All groups share one centre, and each spreads out both ways along 5 directions, with some noise.
Known rows, each followed by its group:
[  8  -1   8  -2   2  -7  -6 -13  -8  14] -> z_465
[ -1  -2   5  -3   4   3   3 -11  -3  -7] -> z_916
[-7 -1  4  3 -5  2  1 -6 -1  3] -> z_465
[ -3   1   0   0   5   4  -1  -2  -6 -13] -> z_218
[ -6  -5   9   5 -10  -6   0  -4   3  -6] -> z_916
[ -3 -29  -5   6   4 -10  -2 -11   2   3] -> z_916
[  6   3  11   2  -5  -1  -2 -22 -13  -2] -> z_218
[  9   1   7  -1   3  -7  -4 -12  -2   4] -> z_929
[  2  -5   3   1   6  -2   5 -11  15 -11] -> z_929
[  3   6   2 -10   8  10   6  -9  -4  -2] -> z_916
[ -9   3  10   6 -10   3   2  -4   0 -21] -> z_916
[ 8 12  0  2  5  0 -5 -3 -5  9] -> z_218
[ 15  -8  11 -13  -1 -17  -5 -10   4   8] -> z_929
[ -3   2   4   0  -2   3   1  -6 -13   6] -> z_929
[ -6  -1   8  -3 -11   0   0  -2 -12   2] -> z_929
[  0  -8   4 -12   5   3   9 -10   5   4] -> z_916
[ -4   5   3   7  -1   5   0  -9 -10   1] -> z_929
[  3  -9  10  -3  -4 -11   3  -8   4  -1] -> z_465
[-15 -18  -2  -6  -2   2   4   3   8   4] -> z_465
[  9  -3  14 -15 -15 -12  -8   2  -7  -8] -> z_929
[ 10   9  13   4  -4 -10  -9 -11 -11   1] -> z_465
[  3  -7  13  -1  -8   1   4 -27 -10  -6] -> z_218
[  3  11   6   6  -3  -3 -11  -9 -13   7] -> z_465
[  8   0   5   1   0  -8  -6 -10  -8  13] -> z_916
[  4   3  -2  -2  -6  15  17 -15   5   1] -> z_218
[  8  -3   7  -3  -2  -2   2 -19  -5   9] -> z_218
[ -9  -6   7   2 -16  -1  12   0  18   2] -> z_218
[  6  -7  19   1  -9 -14   8 -15   9  -5] -> z_465

New rows. What belongs after each?
[ -8   6   9  13  -7   1  -1  -9 -11   6] -> z_929
[ -1   2  19  -7   2   1   5 -21  -3  -8] -> z_916
[  6   2  -3  -4   9   6   2  -7   2 -17] -> z_929
[ -4  -4  18  -4  -5  -3   5 -15   3  -6] -> z_916
[ 2 -5 -3 -6  7  1 -6 -5 -8 14] -> z_465
[ -7   3   0   2  10  -8 -12  14  -3  -7] -> z_218
[ 4  3  4  0 -1 -3 -1 -4  1  9] -> z_218
[  2  -2   7  -1  -4   5   7 -18  -5  -5] -> z_218
[ -3  -1  13 -13   6   7  11 -17   2 -10] -> z_916
[  0  10   9  -5   5  10   5 -12  -6 -13] -> z_916
[ -8  -6  13   5 -11  -6   2  -8   4 -11] -> z_916
[-12   0   1   4  -6  12  10  -8   4  -7] -> z_465
[ -2  23   5  13  -6  12  -4 -10 -16  -8] -> z_465
[-8 -6  5  0  4 -6 -5  5  0 -7] -> z_218
[  2   3  -4   0   8   8   1  -8  -9 -10] -> z_916
[  3  -2  17   4  -8  -6  10 -18   7  -1] -> z_465
[  0 -14   5   2  -7 -13  -1  -7   4  13] -> z_916
[  5  -5   7 -15  11   4   8 -17  -1   7] -> z_916
[  1  -7   3   5   4  -3  -4 -13  -7  -7] -> z_916
[ 0  4 -1 -1  7  4 -1 -1 -6 -7] -> z_218
[  1  -5  15   3 -16  -3   6 -21   0  -2] -> z_218
[ -2  -6  -6  -9   9   2  -7   8  -8 -11] -> z_465
[  4   8  15   8 -16  -7  -4 -14  -6   3] -> z_218
[  3  -5   6  -9  -5  -3  -1  -2   1 -10] -> z_929
[ -4 -17  10  -4  10   0   6 -24   0 -14] -> z_916
[  4   1  10   2  -1  -9  -8 -11  -9   4] -> z_218
[  3 -10   6  -5   3  -1  10 -17   5   9] -> z_465
[-12 -18   0  -6   5  -3   6   6  11  -6] -> z_218
[  1  -4   9  -7   3  -1   4 -15  -2   2] -> z_916
[-7 -2  1  1 -2 -4  2 11 14  3] -> z_218
[  7   6  10   7   2  -8  -7 -16 -12  19] -> z_929
[-13   7  14  14 -25 -11  -1  12  16  -2] -> z_218
[ 11  -8  -2   4  26  -4   4 -30   7  31] -> z_929
[ -3   1  11   7  -8  -5   0  -6   8 -15] -> z_929
[ -3 -14  -7 -13   8  -3  -6   4  -4  12] -> z_465
[ -5 -12  -5  11  -8  -7  -4   4   1  -2] -> z_916
[  3   6  11   6  -7  -8  -8 -11  -8  10] -> z_465
[ 11  -5  13  -4  -6   2   6 -38 -16   2] -> z_218
[ -7  10   3  14  -1   9   1  -7  -5 -14] -> z_929
[ -6  16   3  11   1  -5 -14  17  -5 -12] -> z_218
